There are 8 hidden switches. A switch that is on adds its own fixed numbers to the row, and there is some noise. The rows also spread widely along 10 directions, which tell nothing about the answers.
Some rows, each with its switches (1 for on, 0 for off) after it:
[-0.60 -0.64 -0.17  0.05 -0.82 -0.60 -0.94 -0.64  0.06 -2.03  0.64  1.69
  0.22  0.41 -1.42 -0.10  0.78  3.27 -1.20  1.30 -0.35  1.59 -1.16 -0.11
 -0.86  1.25 -0.03 -1.20  1.28 -1.72 -1.45 -0.30] | 0 0 1 0 0 1 1 1
[-0.14  0.98  1.30 -2.33  0.53  0.95  0.18  0.88  1.37 -0.78  0.89  0.70
 -1.65 -0.03  1.36 -0.98  1.92  1.02  1.12  2.27  2.73  0.85  0.60 -0.33
 -0.19 -0.88  1.04  0.23 -2.11  0.37  0.74  0.66] | 1 1 0 1 0 1 1 1
[-0.35 -1.51  2.35 -2.15 -1.35  0.10  0.80  3.09  0.73 -2.21  2.90 -0.39
 -1.63  2.19  2.59 -1.74  2.28  1.66 -1.35  2.73  1.81 -1.74 -0.17 -0.32
 -0.71 -1.07  1.89  0.39 -1.08 -0.99 -0.33  1.14] | 0 0 1 0 0 1 1 1
[ 1.83 -2.20 -1.02  0.83 -3.16 -1.42 -0.02  0.51 -1.80 -2.35 -0.89  2.78
  1.94 -1.06 -0.29 -0.21  1.87  1.53 -3.65  1.89 -1.37 -1.07  2.80 -1.36
 -2.33  0.65  1.23 -0.18 -0.04  0.90  0.69  0.22] | 0 0 1 0 0 1 1 0
[ 1.33 -0.84 -0.36 -0.98  0.44  0.48  2.33  1.11  2.78 -1.66  3.31 -1.12
 -0.99 -0.60 -0.23  1.34  0.79  0.08 -1.96  0.15  1.84 -1.16 -0.46 -0.35
 -0.25 -1.11  0.66 -0.72 -0.29  1.05 -0.73 -0.97] | 1 0 1 0 0 1 1 1
[ 1.72  1.29 -0.89 -2.54 -0.83 -0.28 -0.29  1.19 -0.26 -1.19  2.40  1.13
 -1.46  0.49  2.65  0.39  1.46 -0.48 -0.80  0.50  0.37  1.15  1.97 -1.14
  0.22 -3.88  0.74  0.43 -1.76  1.35  1.57 -0.65] | 0 0 0 1 0 1 1 0
[ 0.64 -1.52 -0.85 -1.59 -0.26  0.83  0.19  2.19 -0.59  0.90  3.44  0.78
 -0.12 -1.21 -1.05  0.87  0.71  1.80 -0.56  0.65  0.42 -0.45  0.01 -0.43
 -1.05 -0.42  3.09 -0.67 -0.09 -2.01 -1.70  0.75] | 0 1 1 1 1 1 0 1
[-1.98 -0.63 -1.56 -0.88 -1.37  1.92  0.55  4.19 -2.30  1.46  2.61  0.70
 -1.81 -0.05  0.98  1.14  1.43  3.38  1.45  2.41 -0.81 -1.92  4.07 -0.71
  0.33 -0.91  1.83  1.09 -0.45 -1.23 -0.53  0.27] | 1 0 1 0 1 1 1 0
[ 2.35  1.46 -2.58 -2.03 -0.91 -0.47 -1.48 -0.27 -2.13  0.94  1.41  1.99
  0.47 -0.80 -0.83  1.99  0.20  1.86 -0.21 -0.20 -0.20  1.78  1.31 -1.81
 -0.64 -2.79  1.41  0.01 -0.40 -1.40  0.93 -0.12] | 1 1 0 1 1 1 1 1
[ 2.91  0.69 -1.06 -0.65 -1.03 -1.68 -1.03 -1.27 -1.58  0.72 -0.11  0.35
  2.92 -0.52 -4.26  1.31 -0.73  2.23 -2.62 -1.11 -0.41 -1.67 -0.20 -1.08
 -1.15  0.21  0.85 -0.47  0.83 -2.15  0.02 -0.21] | 0 1 1 1 1 0 1 0
[ 2.46 -0.52 -1.91 -2.10  0.84 -0.06 -0.72  0.08 -0.16  0.82  0.71  2.95
 -0.37 -2.43  0.32  1.30  0.74 -0.87  1.02 -1.11  1.51  2.73  0.41 -0.05
 -0.81 -2.18  1.10  0.05 -1.99  0.47  1.12 -0.13] | 0 0 0 0 0 1 1 1
[ 1.15 -0.25 -1.19 -1.72 -0.81 -0.57 -1.01  0.62 -1.37 -0.62  3.56  1.46
 -0.17  0.47 -0.30  0.21  0.17  1.67 -1.20  0.44 -0.20  1.27 -0.19 -1.12
 -0.47 -2.07  1.61 -1.14  0.10 -1.46 -0.67  0.53] | 1 0 0 1 1 1 1 0
[-2.77  0.03  0.37  0.52 -0.32  0.91 -0.54  1.39 -0.87  1.13  2.09  0.35
 -2.77  1.66 -1.87 -0.95  0.31  2.74  1.76  1.31 -0.42  1.52 -0.18  1.81
 -0.13  0.34  1.07 -1.60 -0.51 -0.90 -1.93  2.12] | 1 1 0 0 0 0 1 0
[ 2.28  0.54 -0.41 -0.74 -2.55 -0.57 -1.38 -0.59 -1.65  0.40 -1.48  0.75
  3.11 -0.05 -2.20  2.72  0.08  4.00 -2.99  0.11 -0.34 -0.25  0.72 -1.69
 -2.84 -0.24 -0.04  1.39  0.87 -1.06  0.16 -0.85] | 1 1 0 1 1 1 1 0
[ 2.05 -1.50 -0.27 -1.67 -1.62  0.27 -0.24  1.06 -0.40  0.10 -0.74  1.63
  1.21 -1.43  1.11  1.23  1.59  1.71 -0.98  1.21  1.60 -0.53  1.10 -1.09
 -2.10 -0.90  1.15  1.75 -0.84 -0.71  0.71 -0.39] | 1 0 1 0 0 1 0 1
[ 1.61 -1.98 -0.41 -1.51 -2.08 -1.31 -0.15  0.60 -1.66 -1.98  0.50  1.94
  2.34 -0.77 -0.23 -0.73  1.28  2.05 -2.59  1.65  0.61 -2.97  0.62 -2.29
 -1.34  0.39  2.30  0.02  0.51 -2.82  0.90  0.14] | 1 0 1 0 0 1 1 1
[ 1.68  0.93 -0.67 -1.08 -0.51 -0.44 -0.20 -0.11  1.00 -1.35  3.20  0.47
 -1.83  1.30  0.60  0.70  0.60  0.33 -1.57 -0.10  0.38  3.48 -0.50  0.13
 -0.63 -3.28 -0.26 -1.48 -0.84  2.12 -0.53  0.05] | 1 0 0 1 0 1 1 0
[ 0.32  0.00  1.25 -2.17  2.23  1.89  2.20  2.15  3.03  1.15  2.99 -2.57
 -1.08 -0.47 -1.33  1.86  0.20  1.24  0.60  0.06  3.78 -2.43 -1.08  0.18
 -0.01 -0.34  1.18  0.51 -0.77 -0.62 -1.19 -0.19] | 1 1 1 0 1 1 1 1
[ 2.70  0.15 -3.26  1.45 -3.63 -2.53 -0.46 -0.61 -3.52 -0.57  0.34  0.87
  1.90  0.18 -2.89  1.58 -0.34  1.69 -3.65 -0.14 -2.76 -1.40  2.89 -2.27
 -0.84 -1.38  1.04 -0.33  1.05 -0.60  1.07 -0.01] | 1 0 0 0 1 0 1 1
[ 1.98  0.56 -1.70 -0.13 -3.29 -2.88 -1.12 -0.61 -3.17 -1.33  2.08  0.62
  1.01  2.20 -2.33 -0.16 -0.05  2.10 -3.70 -0.09 -2.52 -1.23  0.14 -1.51
 -0.43 -1.65  1.80 -1.82  1.32 -2.56  0.51  0.66] | 0 1 1 0 0 0 1 1
[ 1.01  1.04 -1.05 -0.53  1.06 -0.58  0.25 -0.55 -0.34 -0.25  1.44  0.82
 -0.10 -0.76 -1.85 -0.02  0.11 -0.22  0.42  0.93  1.09 -0.18  1.36 -1.33
  0.65 -0.50  1.97 -1.21 -0.55 -0.33  0.64  1.10] | 1 1 0 0 1 1 0 1
[-0.94  2.25 -0.03  0.26 -1.13  0.71  0.52  1.48  0.03 -0.06 -0.36  0.14
 -2.96  0.23  0.97 -0.19  2.58  2.29  1.37  3.37  0.12  0.85  4.48 -0.02
  0.49 -0.99 -0.16  1.18 -2.18  1.88  0.54  0.48] | 0 1 1 1 1 0 1 1
[ 1.14  1.60 -2.46  1.19 -2.09 -3.29 -1.40 -0.94 -3.71 -1.88  3.07  1.16
  0.62  2.68 -2.78 -1.48 -0.26  1.47 -3.04  0.92 -3.54 -0.06  1.97 -1.85
  0.88 -1.21  1.63 -3.66  1.48 -0.53 -0.11  1.81] | 0 0 1 1 1 1 0 0
[-1.98  0.52 -1.54 -0.10 -0.86  0.44 -0.47  1.06 -2.62 -0.33 -0.53  1.66
  1.45 -1.26 -1.40  0.03  1.12  3.42  0.45  2.92 -1.42 -3.40  4.48 -2.25
  0.94  2.38  1.29  0.79  0.94 -2.32  0.40 -0.94] | 0 0 1 1 1 1 0 0

New rows. What belongs after each?
[ 1.72 -1.47 -2.24 -0.46  0.64 -0.88  0.41 -0.38 -0.26  0.28  3.15  0.91
  0.97 -1.99 -4.11  0.13 -0.90  0.19 -1.54 -1.63  0.03 -0.86 -1.50  0.12
 -0.30  0.20  1.78 -2.94  0.38 -1.36 -1.30  0.31] | 1 0 1 1 0 0 1 0
[ 2.31  0.17 -0.79 -0.79 -0.63 -0.83 -0.02  0.55 -1.00  0.33  0.48  0.91
  0.76 -0.52 -0.64 -0.27  1.15  0.85 -0.80  1.37  1.31 -0.82  2.22 -1.35
 -0.67 -1.20  1.63 -0.05 -1.39  0.52  0.94  1.37] | 1 0 1 1 1 1 0 1
[ 3.23  1.54 -1.84  0.68 -1.68 -2.72 -1.96 -1.32 -2.26  0.00  0.13  2.35
 -0.50  1.00 -1.21 -0.78  0.71  0.73 -1.23  0.21 -1.32  3.62  1.90 -0.01
 -0.70 -2.89 -0.04 -1.55 -1.50  1.84  0.75  1.98] | 0 0 1 1 1 0 1 0
[ 1.83  0.36 -1.87  0.68 -0.38 -1.01  0.50  0.55 -1.46  0.60 -0.35  1.47
  0.17 -1.06 -1.73 -0.23  1.12  0.39  0.02  1.24  0.51 -1.07  3.89 -1.02
 -0.22 -0.55  1.36 -0.59 -1.73  1.91  1.62  1.89] | 1 0 1 0 1 1 1 1
[ 3.51 -2.34 -1.90 -2.84 -1.70 -0.35 -0.03  1.87 -1.05  0.07  4.19  1.49
  0.25 -1.16  1.21  1.32  0.57 -0.55 -2.61 -0.89  0.65  0.59 -0.50 -1.20
 -1.92 -3.73  3.19 -0.47 -0.93 -0.70 -0.06  0.22] | 1 0 0 1 0 1 0 1
[ 0.81  0.48 -0.30 -1.53  1.15  0.66 -0.14  0.55  0.89  0.91  1.24  1.08
 -1.03 -0.68 -0.52  0.05  0.96  0.96  1.09  0.27  2.01  1.51  0.07  0.69
 -0.42 -1.04  0.29 -0.78 -1.74  1.19 -0.26  0.61] | 1 0 1 1 0 1 1 0
[ 0.09  0.37  1.20 -1.77 -1.34  0.45 -0.60  0.74 -0.16 -0.74  0.03  0.77
 -0.07  0.92  1.02  0.41  1.23  2.50 -0.54  1.73  1.21  0.26  0.41 -0.79
 -1.26 -0.80  0.56  1.13 -0.49 -0.88  0.41 -0.12] | 1 1 0 0 0 1 1 0
[ 1.75  0.51  0.22 -3.09 -0.43 -1.02 -1.81  1.89 -2.15  1.33  3.03  1.05
 -1.43  2.43  1.78 -0.80  0.54  0.19  0.91  0.35  1.30  1.32  0.11 -0.53
  0.01 -4.15  2.64  0.13 -1.83 -1.62  0.91  2.51] | 0 0 0 0 1 1 0 1
[ 1.24 -0.76 -0.13 -1.29  0.59 -1.27 -0.49 -0.12 -0.61 -0.65  2.54  0.89
  0.99  0.38 -2.20 -0.99 -0.33  1.46 -0.97  0.44  1.26 -1.03 -1.24 -0.89
 -0.20  0.05  1.74 -1.88  0.43 -2.39 -0.67  1.41] | 1 0 1 0 1 1 1 0
[ 3.31  2.82 -3.33 -1.03 -0.41 -1.11 -0.81 -1.73 -0.22  0.30  2.02  0.15
  0.20  0.62 -1.65  4.26 -1.12  1.60 -1.70 -2.03 -0.94  2.64  0.24 -1.35
  0.11 -3.86 -1.58 -0.33  1.16  0.37  0.08 -2.05] | 1 0 1 0 1 1 1 0
[ 0.86 -0.76 -1.26 -0.58  0.01  0.73 -0.98  0.32 -0.30  2.69  0.23  1.06
  0.38 -1.72 -3.18  2.06 -0.24  3.60  0.74 -0.66  1.01  1.70 -1.11  0.94
 -1.70  0.31  0.02  0.21 -0.22 -1.87 -2.04  0.02] | 1 0 1 1 1 0 1 1
[ 0.25  0.22  0.60 -0.75 -1.13 -1.21 -2.44  1.00 -3.31  1.55  1.41  2.39
 -0.89  2.46 -1.49 -2.96  1.26  3.54  1.19  2.33  0.52  2.04 -0.02  0.46
 -1.38 -0.89  2.83 -2.31 -1.72 -1.59 -0.49  5.19] | 1 1 1 1 1 1 1 1
[ 1.58  1.82  0.63 -0.63 -1.53 -1.26 -0.65 -0.15 -1.19  0.92 -0.29 -0.80
  0.27  2.35 -1.75  0.08  0.10  2.10 -1.14  0.22  0.56 -1.41  0.38 -0.07
 -0.65 -1.45  0.22  0.11 -0.61 -0.30  0.93  1.05] | 1 1 1 0 0 0 1 0
[ 0.57 -2.26 -0.05 -0.50  1.56  0.57  0.39  0.23  2.19 -0.14  2.28  1.03
 -0.54 -1.55 -2.00  0.54  0.32  0.45 -0.21 -0.44  1.70  2.16 -2.66  1.51
 -1.29  0.93  1.02 -1.84 -0.09 -0.25 -2.63  0.30] | 0 0 1 0 0 1 0 1
[ 0.62 -1.23 -1.17 -1.35  0.19  0.06 -0.57 -0.24  0.10 -0.91  1.38  3.01
 -1.10 -2.48 -0.24 -0.09  0.99  0.25  0.62  0.49  0.54  2.88 -0.45  0.17
 -0.59 -0.48  1.74 -0.78 -0.75 -1.61 -0.38 -0.03] | 0 1 0 0 0 0 1 1
[ 0.66  1.92 -2.36 -0.63 -1.17 -0.48 -0.89 -2.25 -0.18 -2.19  0.08  1.90
  0.38 -0.75 -0.92  2.42  0.52  3.17 -1.20  0.89 -1.15  2.25  0.65 -2.01
 -0.02 -0.57 -0.91 -0.30  1.85 -1.64  0.08 -2.61] | 1 1 1 0 0 1 1 1
[ 1.28  1.31 -2.29 -0.96 -1.25  0.62 -0.79  0.09 -1.07  0.53 -0.13  2.33
 -0.42 -1.70  0.12  2.27  1.59  3.14  0.43  1.56 -0.26  2.53  2.82 -1.30
 -0.94 -1.58  0.16  0.87 -0.75  0.07  0.35 -0.74] | 1 1 1 1 1 1 1 1
[ 2.06  1.60  0.67  0.17 -0.81 -1.00  0.31 -0.51  0.58  0.04 -0.06 -1.18
 -0.68  1.27 -1.59  0.50  0.29  0.79 -1.09  0.62  1.36  0.34  0.77 -0.11
 -0.73 -1.55  0.03  0.17 -1.27  1.42  0.61  1.20] | 1 1 0 0 1 0 1 1
[-0.01 -0.35  0.26 -3.06 -0.14 -0.24  0.10  0.55 -0.67 -2.74  2.06  1.97
  0.45 -0.77  1.75 -1.85  1.66  0.79 -0.29  3.12  1.22 -2.66  1.24 -2.84
  0.84 -0.10  2.88 -0.20  0.15 -3.50  1.18 -0.29] | 1 1 1 0 0 1 0 0
[ 1.05 -1.86 -1.54 -1.05 -2.32  0.59  0.03  0.44  0.55 -2.73  1.43  2.48
 -0.08 -2.03  1.71  1.65  1.76  2.06 -2.60  1.56 -0.28  2.73  0.54 -1.35
 -2.13 -1.06  0.35  0.42  0.27 -0.18 -0.79 -1.96] | 1 0 0 1 0 1 1 1
[ 0.72 -0.68  0.07 -0.64 -2.08  0.55  0.30  1.21  0.05 -0.17  1.18  0.34
 -1.61  0.19  1.24  0.89  1.32  1.12 -0.84  1.47  0.50  1.35  0.91  0.12
 -1.54 -2.03  1.14  0.94 -1.07  0.19 -0.39  0.14] | 1 1 0 0 0 0 0 1
[ 0.00  1.31 -1.10 -1.16  2.14  0.23 -0.48 -0.87  0.91 -0.38  1.50  1.45
 -1.40 -1.01 -0.39  0.40  0.23  0.28  2.20  1.00  1.72  2.63  0.45 -0.66
  1.13 -0.93  0.43 -0.58 -0.54 -0.65 -0.10 -0.03] | 1 0 0 0 1 1 0 1
[ 1.21  0.08 -2.00 -0.13  2.27 -0.16  0.15 -0.99  0.48  1.45  1.26  0.51
  1.17 -2.07 -4.47  1.82 -1.12  0.82  0.61 -1.21  1.37 -0.22 -0.72 -0.34
  0.20  0.85  0.89 -1.51  0.63 -1.23 -1.07 -0.01] | 1 0 1 0 1 1 0 1
[ 1.42  1.51 -1.76  1.65 -2.39 -1.08 -0.80 -0.83 -1.42  0.14 -0.46  0.44
  1.09  0.68 -3.55  2.24  0.51  3.69 -2.55  0.21 -2.05  1.32  1.76 -0.60
 -1.75 -0.03 -0.41 -0.83  0.83  1.00 -0.64  0.07] | 0 1 1 1 1 1 1 1
[ 3.78  1.90 -2.19 -1.89 -0.72 -0.74 -0.94 -2.09 -0.57 -0.24 -1.12  2.33
  1.25 -2.74  0.14  1.99  0.65  0.80 -0.78  0.57  0.63  1.51  2.27 -2.39
 -0.38 -2.31 -0.03  1.45 -0.41 -0.64  1.67 -1.92] | 1 1 1 1 1 0 0 0
[ 0.31  2.09 -0.42 -0.09  1.95  0.73  2.05  1.31  1.77  1.10  0.33 -0.82
 -2.59 -0.40 -0.32  0.05  1.44 -0.95  2.43  0.84  2.72 -0.81  3.33  0.70
  1.35 -1.33  0.11 -0.15 -3.34  4.25  1.71  1.08] | 1 0 1 0 0 1 1 1
[ 2.74  0.02 -2.50 -1.52 -1.44 -0.67  0.06  1.15 -2.14  1.42  1.49  0.43
  1.66 -0.81 -1.93  2.63  0.02  1.01 -2.00 -1.62 -0.64 -2.70  1.42 -1.49
 -0.92 -1.69  2.29  0.09 -0.04 -1.12  1.27 -0.52] | 0 1 1 0 0 1 1 1
[ 0.35  0.43 -3.12 -0.96 -2.52  0.35 -0.95  0.57 -2.05 -0.42  0.80  1.76
  1.31 -1.12 -0.59  3.53  0.51  3.81 -2.07 -0.03 -2.67 -0.30  2.08 -1.85
 -0.65 -0.65 -0.24  1.00  1.78 -1.85 -0.27 -3.34] | 0 0 1 1 0 1 1 0
[ 1.85 -0.51 -2.33  0.64  0.76 -0.93  1.03 -0.07 -0.33  0.39  3.27  0.39
 -0.31 -1.52 -3.34 -0.46 -0.36 -0.90 -0.88 -0.25 -0.03 -0.48  1.01 -0.08
  0.43 -0.63  1.95 -2.81 -0.59  0.84 -0.87  1.41] | 1 0 1 1 1 0 0 0
[-1.09  1.43  0.26 -2.98  0.20  1.95  1.02  2.46  0.20  1.32  1.47 -1.57
 -0.68 -0.48  0.15  1.10  0.72  2.40  1.18  1.02  1.81 -4.58  1.63 -0.94
  1.13 -0.50  1.08  1.99 -0.74 -2.48  0.75 -1.71] | 1 1 1 1 0 0 1 0
[ 2.48  0.50 -2.50 -1.91 -0.58 -0.55 -0.16  0.41 -0.20 -0.02  4.37  0.59
 -1.83 -0.29  0.09  1.44  0.14  0.85 -0.82 -0.37  0.00  2.33 -0.07 -0.76
  0.35 -4.12  0.94 -0.81 -0.51 -0.90 -0.69 -0.32] | 1 0 1 1 1 0 1 1
[ 1.58  3.50 -4.25 -1.70  0.23 -1.29 -0.76 -1.65 -1.58 -0.72  2.47  0.86
  0.54 -0.62 -1.90  2.29 -0.58  1.72 -0.52 -0.45 -1.23 -0.28  2.05 -3.20
  2.40 -2.46  0.11 -0.97  1.37 -2.00  1.31 -2.16] | 1 0 1 1 1 1 1 1
[-1.47  1.08 -1.32  0.50  0.75  1.55  0.27  0.76  1.04  1.94  1.15 -1.40
 -0.74  0.36 -3.75  3.91 -0.76  3.62  0.45 -1.60 -0.29  0.42 -0.85  1.44
 -0.13  0.86 -1.36 -0.30  1.23 -0.35 -2.36 -1.78] | 0 0 1 0 0 1 1 1
[ 1.55 -1.56 -1.05 -0.67 -3.23 -0.97 -0.80  1.78 -3.64  0.62  2.11  1.57
  0.77  0.17 -1.23 -0.73  0.88  3.00 -2.18  1.47 -1.26 -1.56  1.49 -1.18
 -1.79 -1.12  3.09 -0.77 -0.18 -2.33 -0.39  2.02] | 1 1 1 1 1 0 1 0
[ 0.80  0.33 -1.59  0.64 -1.55 -1.29 -0.47 -0.67 -0.79 -1.38  1.66  1.11
 -0.53  0.12 -1.83 -0.29  0.59  2.60 -1.47  1.38 -0.97  1.55  0.76 -0.73
 -0.14 -0.70  0.27 -1.48  0.39 -0.77 -1.03  0.45] | 1 0 1 1 1 0 1 1
[ 0.14 -0.68  0.19 -1.03  1.78 -0.20  0.24  1.22 -0.53  1.01  2.97  0.33
 -0.35 -0.27 -2.55 -1.44 -0.11 -0.58  0.98  0.31  1.80 -1.35 -0.31  0.00
  0.42  0.43  3.73 -2.05 -1.09 -1.47 -0.37  2.85] | 0 1 0 0 1 1 0 1
[ 1.50  1.30 -3.40 -1.50  0.14 -0.60 -0.09 -0.68 -0.76 -1.35  1.09  1.94
  0.73 -2.35 -0.40  2.17  0.45  1.02 -0.37  0.37 -0.50 -0.60  2.73 -2.88
  1.36 -1.16  0.53  0.47  0.76 -1.76  1.40 -2.46] | 0 0 1 0 1 1 1 1
[ 2.90 -1.61  0.56 -1.41 -0.36  0.02 -0.53 -0.82  1.46 -0.31 -1.89  2.00
  1.72 -1.96  0.02  1.30  1.25  1.52 -1.18  0.48  2.85  1.80 -1.22 -0.20
 -2.99  0.06 -0.12  1.20 -0.72 -0.06 -0.22 -0.57] | 1 0 1 0 0 1 0 1
[-0.12  1.27  0.12 -2.04  0.36  1.90  0.94  1.41  1.95  0.73  0.93 -1.44
 -0.84 -0.28  0.59  2.47  0.99  2.20  0.39  0.67  2.18 -0.95  0.77 -0.39
  0.03 -1.00 -0.52  1.83 -0.56  0.06 -0.23 -2.08] | 1 0 1 1 0 1 0 1
[-1.35  1.24 -3.05  1.69  0.83  0.37 -0.47 -0.52 -0.67  1.46  1.88  0.38
 -0.87  0.00 -4.90  2.46 -1.04  3.70  1.15 -0.50 -1.51  2.11  0.29  0.50
  0.56  0.74 -0.57 -2.24  1.56 -0.70 -2.43 -0.13] | 1 0 1 0 1 1 1 1
[ 0.17  1.42 -1.44 -0.76 -0.47  0.08  0.80  1.14 -0.75 -0.55  2.40 -0.21
 -0.50  0.10 -0.79  1.39  0.50  1.49 -0.77  0.99 -0.84 -2.00  2.88 -1.66
  1.00 -0.93  1.19 -0.14  0.35 -0.51  0.38 -0.69] | 0 1 1 0 1 1 1 0
[ 1.27  3.15 -2.95  1.61  0.79 -1.25  0.18 -1.21 -1.60  2.55  1.08 -0.73
 -0.62  0.34 -4.90  1.26 -1.24  0.12  0.70 -1.07 -1.14 -0.50  2.61 -0.05
  1.53 -1.26  0.55 -2.13 -0.31  1.38  0.55  1.25] | 1 1 1 0 1 0 0 0
[ 0.68 -0.20  0.88 -1.22 -0.69 -0.65 -0.64  0.32 -0.48 -1.24 -0.69  1.15
  1.23  0.04  0.26 -0.56  1.40  2.22 -0.63  2.51  1.37 -1.39  1.23 -1.71
 -0.58  0.60  1.06  1.27  0.09 -2.11  0.55  0.11] | 0 0 1 0 1 1 0 1
[ 1.29  0.87  0.89 -0.57 -1.14 -1.70 -2.20 -1.79 -0.41 -1.56 -0.37  1.87
  0.64  2.10 -0.96 -1.13  0.50  2.47 -1.59  0.93  0.59  3.24 -1.50 -0.08
 -1.63 -0.67 -0.58 -1.31 -0.13  0.01 -0.20  1.14] | 1 0 0 1 0 1 1 0
[-0.97 -0.29 -1.10 -0.19  0.14  2.19  1.40  1.90  0.87  1.38  0.62 -0.77
  0.10 -1.86 -1.81  2.61  0.69  2.51  0.11  0.63  0.82 -2.10  1.51  0.03
 -0.49  1.21  0.31  0.80  0.01  0.17 -1.17 -1.41] | 1 0 1 1 0 1 0 1
[ 0.07  2.22 -1.94  0.14 -1.81 -0.79 -1.18  0.06 -2.56  0.73 -0.47  1.48
 -1.36  1.03 -0.11  0.49  0.56  1.54  0.89  0.83 -1.38  1.19  3.39 -0.40
  0.57 -2.31 -0.32  0.46 -1.03  0.67  1.65  0.15] | 1 0 0 0 0 0 1 0
